The first 8 rows are patterns. Each new row is the sum of 2 different patterns, raised or lowered, with some noise. Before adding, each is slid sideways (what falls off one end comes back at the other) and multiplied by a number that may be negative. Names go in the order of the patterns.
Known rows, each followed by the names of its patterns:
[ 11  10 -17  18   5  -4  19   5  -3  11 -11   6  -1  -2 -11  -7   4  -8
   3   0   5  -3 -12  -5  -5   0  -5   0   0  -7  -2   6  -5   2  -6   4
   3   3   9] | k318
[  8   4 -15  -4   4   6   4   9   9  -8   7  13  -6  18  -8  -2  14   9
  19   0   0  10 -12  -4   1  -8  -5   3   0  -5  -4   1  -1  -1  -6  -4
  -1  -2  -7] | k724
[ -8  -2  -4   8  -1  -8   0  -1   4   5  -9 -10   3   2   8   2  -8   8
 -16  -2   1  -5  -4  21  -8   0   9   4   2   4  -3  -4 -10  -1   0   1
  -3   4  -5] | k998
[  5 -12   0   3   0  -2   0   4   3  -2   7   9 -17  -5   5  13   7   2
 -20  -4   1   7   3   1  14   6 -11  -5  -5   7   0   3  -8  -6  -9  -3
   0  18  -8] | k940
[ -2   1  -9   2  -7   8   4 -10   1   0   7  -4  12  12 -20  -5  -5   1
  -4  -1  -2 -10  13   5 -12  -4   3  -4  18 -12  -6 -21   2  -7   2   5
   4   6  -7] | k963
[  8  -2  -6   3   0  -5   6   4 -10  17   2  -5  -5   2  -4  -1  19  -2
  -2   7  -9  -9   0   8  13   0 -16 -12   3  -1  16   2  -1   2  -8   7
  -5   0  12] | k486
[  9  11  -4   4  -2   4  15  -7   5 -14  13   6   3   5  -8  10  -2  -1
  11   1  -7  -4 -11   3   8  -6   5 -13  -3 -15   6 -11  -7   4  -5   2
   6  15 -18] | k738
[  0  -2  14  -7  -1  -5   8   7   3  -3   6  10   9  12   1   3  -4   4
  -4  -7   1  -5   2   7   1  12  -2   2  13 -18   5  -9   9   6   0  -3
   2   1  13] | k630

New rows, each followed by the names of its patterns:
[ 16 -10  -4   4 -10   4  -3 -10  11 -10   5  -8  -3   4  -2   3  -3 -11
   0  -9  -4   4  21   4  -2   1  10  -2  16   1  12 -13  11   7  -2   4
   1  -9 -19] | k998 k738
[  1  -2   5   3 -17 -14  -6   1 -14   0 -18  -9 -19 -12 -11  -1 -24 -13
  -3 -25 -10  -4 -28 -12  -1 -15   0  -8   1 -23  -2   2  -1   4  -9 -26
 -17  -4  10] | k318 k940
[  9   5   6  15  12  -2   6   7  -7  16   6  -3  -3 -12   3  24  14  10
   2  -9  14 -13   6   1   6  14   5 -11  -1   5  21  -1   0  19  -8  -2
   7  -4   6] | k486 k630
[  3  -4 -10 -11 -13  -2   4 -17  -2 -19  -6   2  -6   2  -8  -1   6 -22
   1  -7 -11  -6  -2   0  -1  -5 -12 -10  -7  10 -11  -7  -3   4  -7  -9
 -13   3   0] | k940 k630
[ -6  -7   1  -4 -26 -15  -9   3  -9  -1  -2 -14 -25   8 -26  -1  -5  -6
 -11  -3  -8 -28  -7  -5 -20  -8  11  -5 -19 -28 -15   6  17  -8  -8 -28
 -12  -8 -21] | k940 k486
[-10 -13  -5 -16   2 -19  -4  -7 -16  -2 -13  -1   1 -21 -15   3   0   9
  -5 -17   6 -23   3  -4   2 -13  20  -8 -10   4  -3  -7 -12   5 -14 -23
  -4  -9  -2] | k998 k738
[ -8 -10 -19  -5 -10   7 -16 -10 -17  -2 -12  -1   5 -17  -4  -9   2  -2
 -12 -20 -14   0   3 -11  -3   4   3 -16  -2  -3 -16 -10  -8  -9 -14 -13
 -10 -13  15] | k940 k963
[-20   4   7   0   4   1  19   4   2   7 -17   4  -1   6  -9  -4  -8  -7
  12  21 -14   1  -6  -1  18  -7  -4 -15   6  -1   2  11  11  -7  -7   3
  13   1   4] | k940 k963
[ 10   2  10  10  -7  -5  -1   7  -6  -5   4  -8  -1  13 -13   8   3   5
   7  -9   4 -22   8   6  -5   4   9   0   4 -10  -1  22   5  -3  -2  -6
   2   5  -4] | k486 k630
[ 7 16  2 25 -2  2 -4 10 -3 12  9 17 10  1  4  2 -9  3 13  1  8  4 -5  4
 15 -4 27 12 -8  7 12 14  0 11  5  0 17 15  7] | k318 k963
[  4  -5   3  -5  12  -9   6  -3  -5  17 -13  -1  -3  -4   4   6   1  12
   6   1  14  -4  10  -1  15  -7   4   6  -8   3   4  -5  -2  10  -6   3
 -13   2  -5] | k738 k630
[  0   8   3 -11   4  -3  -2   6  16   6   6  21 -16   5  11   8  17   3
  -5   5   2   8   5  16   7   8   3   2   7   2  12  17   4  -5   5  -4
   3  13   3] | k486 k738
[ -9 -11 -11  -8 -17 -18 -13  -1   1 -19 -16   0 -15  -7  -2  -7 -17  11
  -4 -12  13 -10  -8   5  -2   4 -15  -8   0 -17 -14  -5 -17 -17  -6 -12
  -9 -13 -14] | k724 k998
[-10 -10 -14 -24  -2  -8 -21  -3 -30  -6   1 -14 -21 -28 -16 -11 -13  -5
   7  -8  -3   0  -8 -26   1  -6 -18 -12 -10  -7  -3  -5   1  -1 -16 -13
   9 -10  -8] | k724 k998
[  8   4  11   5  17   4  15  16   5  -9   8  -2  20  12   0   4   3   4
   8  -3  20  -1  -2  23  13 -14  -1   0  -2  21   8  -1   1   5  12  -4
   0  15  13] | k998 k940
[-27  -8  -6   3   0 -11  -2   2 -12  -3  -8  -4   2 -15 -13  -9 -16  -9
  11   4 -10   4 -10  -2   1  -6  -9 -11  -2  -3  -7  -2   6 -22 -13  -3
   2   7  -3] | k998 k940
[  3   1   6  -9   3  -5 -15  -1 -10  15   3 -17   0  -2  10   1   1  -1
 -14  -4   4   4 -13   7 -19 -10  10  -3 -14  15  -4  -4  23  -7  -4 -13
  -1  -9  -8] | k998 k963
[  1  -4  12  11 -16   0 -12  -6  24  11  -8   6 -22  -2  -3  -7  -4 -16
   4  -7 -11 -11   2   0 -15  -7  -3  -9 -10   5 -19 -10  -1   5  -8   1
  -8 -18  -1] | k318 k486
[ 35  19   0  17  -9  17  13  20  12  12  18   7   2  -1   7   4  21   1
   4   7   1  22 -10  -5  19  10  18   1   4 -11   7  19  -6  20  20   0
   2   3  13] | k486 k738
[-11 -23 -18 -27 -18 -11 -22  -2 -12  -9 -23 -17 -19  -8 -12 -21 -18 -31
 -14 -10 -10 -18 -15 -14  -8  -3 -18 -21 -23 -25  -8 -23 -12   1 -20  -3
 -18 -36 -10] | k998 k630
[ -6 -10   9  -4  -4  -9   0   7  -3 -13  -4  -1   3  -7   5   6 -21  -7
   8   6   8  -4 -14  -2   2  12  10   9  -4  18  -6  -8  10   9  -4  10
 -15  -1  -9] | k318 k940
[-11  -7  11   0   9   3  12 -20   9  13  14   1   5  -3  18   1   8 -11
  15  11   7   7   1  20 -12  -1  15  13   3   1 -21   2  10   3  10  -7
  12  -6   1] | k940 k738
[ 3 22 17 19 19  2 21 17 27 10 22 27  5 17  1 22 18 16 22 13 25 12 11 29
 21  3  6 24 14 11 36  5 17 15 26 19 17 36  8] | k940 k963
[ -5 -10   2  -7  10   7  -1 -13  -8   1  15  -2  -3  -6   1   1 -11  -6
  11  -5  -2   4   1  -8  -2  -1  -2  -8   4 -21  -7  -1  -9   3  -2 -15
 -10 -18  -7] | k724 k940
[  4   2  -4  -8  10   1   2   2  11  -1 -20  26   7   1  12   8  -1   9
   0  -4  -3   6  -5  -7   6 -18  10   4  18  -3  -4  -5  -7  -2  -8   6
   2  -5   6] | k318 k963
[ -5 -15 -12  -7 -13  13   0   1  -1 -19   9 -20  -5   6  -1  -9   6  -7
  -5  -2   3   2 -11   8  -5 -13  -8  -2  -8  -9  17  -9 -11   1 -14  -5
  -3  -3   8] | k998 k486
[  6  20  -2   8  13  11  13   6  21   7   8  12  28  19   5  31  14   8
  26 -12  11  18  11  -4   6  -1  13  17  26  12  13  -2   0   2   5  12
  10  10  11] | k318 k963
[-18  -3 -19  -3   2  -3   3 -20  -4 -22  -2 -20  -8   5  -5  -1  -1  10
 -21   1   7  -8  -7  -5  -5  10 -14  -2 -19  -2  -8 -10  10 -26  -3  -4
 -21  -3  -4] | k318 k738
[ -7   7   5 -14  -3  18   9  11  -6   2   2  11   5  24  13  -8 -15  17
   8  21  15  12  -3  15  19  -3  21   2  -2  11  33  29   2  -5  10  -7
  22  12  -2] | k724 k940
[-11  10  -3 -11 -12  -9  -3  -5   5 -19 -12 -16  -1 -17   3 -25  -2  -6
   8 -11  -8 -14 -12 -18 -22  10  -5 -14 -13 -17  -5   2  -9  -2 -17 -12
 -18 -18 -24] | k940 k963
[ -7 -15  11 -21  -8   7   0   0   7  13 -28   8   9  -8   9   3   3   5
 -14   4   2  18   0   5  -7  -7   8  -2   4   3   3  -5 -12 -15   4  11
  -8   4  -6] | k486 k738
[  0   5  -2   4   8   3 -10  -8  11   5  12 -11   3  -3  10  18  -3   4
  -1 -14  -9  11 -10   0   8  -6  -4  -1 -15   2  -2  16 -22   7  -4  -9
   4  -9  -2] | k486 k738
[  1 -14 -12   1 -12   8  -9  -9   0  -1   9  12  -4 -28  17   2   1  15
  -5   2  -7 -13   3  -8 -10   7 -16   0  -1   3  -1   6  -8 -16 -15  -8
  -3  -7  -6] | k318 k998
[ -5 -19 -20  -7   2  -7 -10 -20 -12 -15   5 -20  -1 -26 -16 -12 -13  -4
 -22 -11 -10 -29 -28   6  -3 -20 -23 -15 -20   3  -1 -28 -21 -11 -10 -29
 -15  -1 -24] | k940 k486
[ 21  10   9 -13 -19   8  12   0  14  24   9 -14 -12  -1  27  17   5   0
 -14  -4   3   3  27  -8  15  -5  -6   0   8  10   2   8  12  -3   5  23
 -26   0  13] | k940 k486
[  9   7   2  -5  -4   0  20  -4  -1   6  14  -1   0  -7  13   9  12   6
  -4  -4  -6   5  12 -12   6 -13   3  11   1  12  -1   6  15 -17  13   0
  -5   2   6] | k940 k630
[  3 -19 -14   4 -12  -4  -1   3  -5   7 -15  -8  10   0   1  -6 -11 -15
 -14  -5  11 -10  -2  -9  -9  -8  -6 -10   2  -1 -10  -7   2   6 -13 -15
  -9   9   3] | k998 k940
[-10  -9 -12 -14 -14 -12 -29 -22   8 -23 -17  -7 -38  -6  -6  -7  -7 -13
 -12 -15  -8 -11 -11  -6 -14  -6 -18  -6  -7 -11  -2 -15  -8 -17 -11 -16
 -18  -3  -5] | k318 k963
[ 10   2  -2   2   1  -4   9   2   1   2 -16   4  11  -2  10  -3   0  10
   1 -25   3  -6  -7  -3   3  -4   8  12  10   7   1  -3   5 -12   8   9
  -7  20 -10] | k998 k630
[  1 -10  -7 -10  -6 -14 -18 -18  -8 -23   3 -23  -7  -9 -18 -17 -28 -12
 -10 -22  -9   7  -9  -8 -15 -18 -12  10  -3 -12 -15 -12  -7 -20 -13  -2
  -1 -12 -18] | k724 k940
[  2 -19 -11   6   9  -8   6 -10 -20 -11   4 -17   2  10  -4  -6  -8   9
  -1  15   5  -2 -11  -6   4  10   0  -1  -8   9  -6  -5   5   0   3  -3
   2   2  -5] | k486 k738
[ -8 -13   2 -12 -13 -13  -8   4  -7  -7  -2 -26  -1   9 -19  10 -27 -14
  -7   4   0 -15  -5  -2 -18  -9   3 -29  -7   2 -12 -12 -15  -4   0 -16
 -10 -24   0] | k724 k738
[ 12  14   9   2   0   8 -21   1  -3   8   4   6  -6   5  -5   9   7  -3
  13 -10   1 -13   0  19   6   0   3  12   9  11   8  -8  -8  11  -2  -8
   5 -18   9] | k963 k630
[  1  -2 -12   9   5  -2   4  12   6 -12  -1   6  22   8  -4   5  -6  -3
  -3  -4   3  -2   8   7 -10   2  11   9   6   4   2  -2 -10  16 -13  -7
  22   3   8] | k486 k630
[  3   1 -13  -5  -3 -20  -7  -5 -12   5   3  -6 -12 -12 -15   3  17  -6
 -10 -26 -13 -15 -18   6 -19 -16  -1 -34  -7  -3 -16 -18 -25  -3 -14 -20
  11 -18 -10] | k724 k486
[  7  -8  -2   4  -2  -6 -16  -5 -16  -6   7 -18 -15   2 -13   2   7  -6
 -27 -23  -7  -3 -15   6  -2 -13  14   5 -17  -5   4  -2   9 -12  -7 -14
   2  -9   1] | k724 k963
[28  3 23 23 19 20 19 24 -1 17 17  5 17 18 32 -1  4 21 18 24 16 11 13 13
 20 17 33 18 18 25  6 11 18 26 24 21 26 13 16] | k318 k486
[11  2 28 -5  2 19  6 13  3 -7 22 16 16  0 -2  5 14  9 16 13 10  6 14 -5
 20 17 -1  1 12  1 21 16 30  6 20 14  9  9 13] | k998 k738
[ -3   3 -22  -2   4  -1  -6   4  -1 -19  -4  -3  -8   5   1   5  -6 -24
  -4  17  15  -3   7  -9  -9   5   6   3   4  -2  -3  -2  -2  14   5  -4
   5  -5  -9] | k724 k486
[ -4   0   0 -11 -22   1 -13  -7  14 -16  -8   1 -16  11 -10  -1   8  12
   0 -11   6  -4  -4  -3   3  -1  14   3  -5  -2  -1  -5   2  14  -9   1
   1  -5 -12] | k318 k486
[  7  -6  15   6   6   5   5   6  10   3   7  16  -4  -3  -7  17  16   3
  -3   3  11  19   7  16   6  -1  10   1 -22   9  -1  -3   5   2  10   1
   8  22 -15] | k998 k630
[ 16  14   9  12 -17  -1  18   7  26  10 -12   6  11 -11  14   6   8   7
  -6  -4   2  15  15   7  -2  -1   1  -2   9  27   1  13 -13   7  16   6
   4   1   4] | k998 k940
[ -2  -8 -14  -6  -5   4 -19 -17  -3   2 -10 -11  -4 -10 -17  -5  -9  -6
  -5 -15 -15  -5  13 -21  -6 -12 -16   0 -10 -12  -6 -15  -2   2   6 -12
   4 -14  -1] | k940 k486
[ 17   2   7   9   8  14   2  11   5 -15  15  -2   9  12 -10   9   9  16
  12   7   0  12  -6  -1   2  10   7  11  -1  12   7   7  19   3   5  -7
   9 -10 -10] | k963 k630
[  5  -2  -9  -2   9   6  10  16  10   0   7   8  -1   9  -1  -1   6  25
  15  11  -3   6  -6   3   4  -3  -9   5   5 -11   5   5   6  -4  -7  -2
   5  -4 -10] | k724 k630
[  8  15 -16   8  14 -13  -1  10   5   8 -15   0 -21   2   8  -5 -10  -4
  -8   4  -1  -4 -12 -24  -5 -13  -8  14  -3   1  -8  -1 -17   3  -8  -4
   0  -7   1] | k724 k738
[  1   4  -3  -5  -5  -8 -17 -12  -9  -1  -5  -9  -5   4  -3   2  -5 -29
   2 -10  10   2 -12  -1 -19  -5   6  -9  -9  24 -16  -4   1   5   2   1
 -11  -5  -7] | k998 k630
[-16 -17 -13   3  -1 -14 -14 -20  -2 -17  -6 -17 -17   6   1   5 -21 -18
  13  -7  14 -14   1   5 -21  -7 -28  11  -3  -6   5 -18   7 -17 -13  10
 -10 -16 -19] | k963 k738
[ -9  -4 -21   0 -11  -6  14 -15   5 -11  -1  -8  12   6 -25 -17  -8  -1
 -17   1  -3 -10   4  -4 -17  -5  -4 -14   7 -25  -9 -26   3 -13   1   5
  -1   6 -10] | k963 k630
[  9   9 -18  16  -8  13   3   6 -10  -4  19  19   7  -1  19  -2   4   6
   1   6  15   3   6  16  -3  24   9  22  -2  13  -2  -8   2  -7  10  12
   3  22  -1] | k963 k630
[  6  -8   2  -1  11   4   0   2  -2  21   7  -7   2  11   3  21  -5   4
 -24   3  10   8   6   2   5  -9  -5  12  -9  -4   2  -2  14  -4  -4  -4
  -6   0  16] | k724 k963
[ -7  -9 -12  -9  -8 -35 -17  -8  -1 -10  -8 -33 -22 -14 -10  -5 -11  -6
  -8 -24 -13 -14 -14 -21  -8 -18 -15 -21 -21  -6  -7 -22 -10 -28 -17   5
 -18 -13  -6] | k998 k940
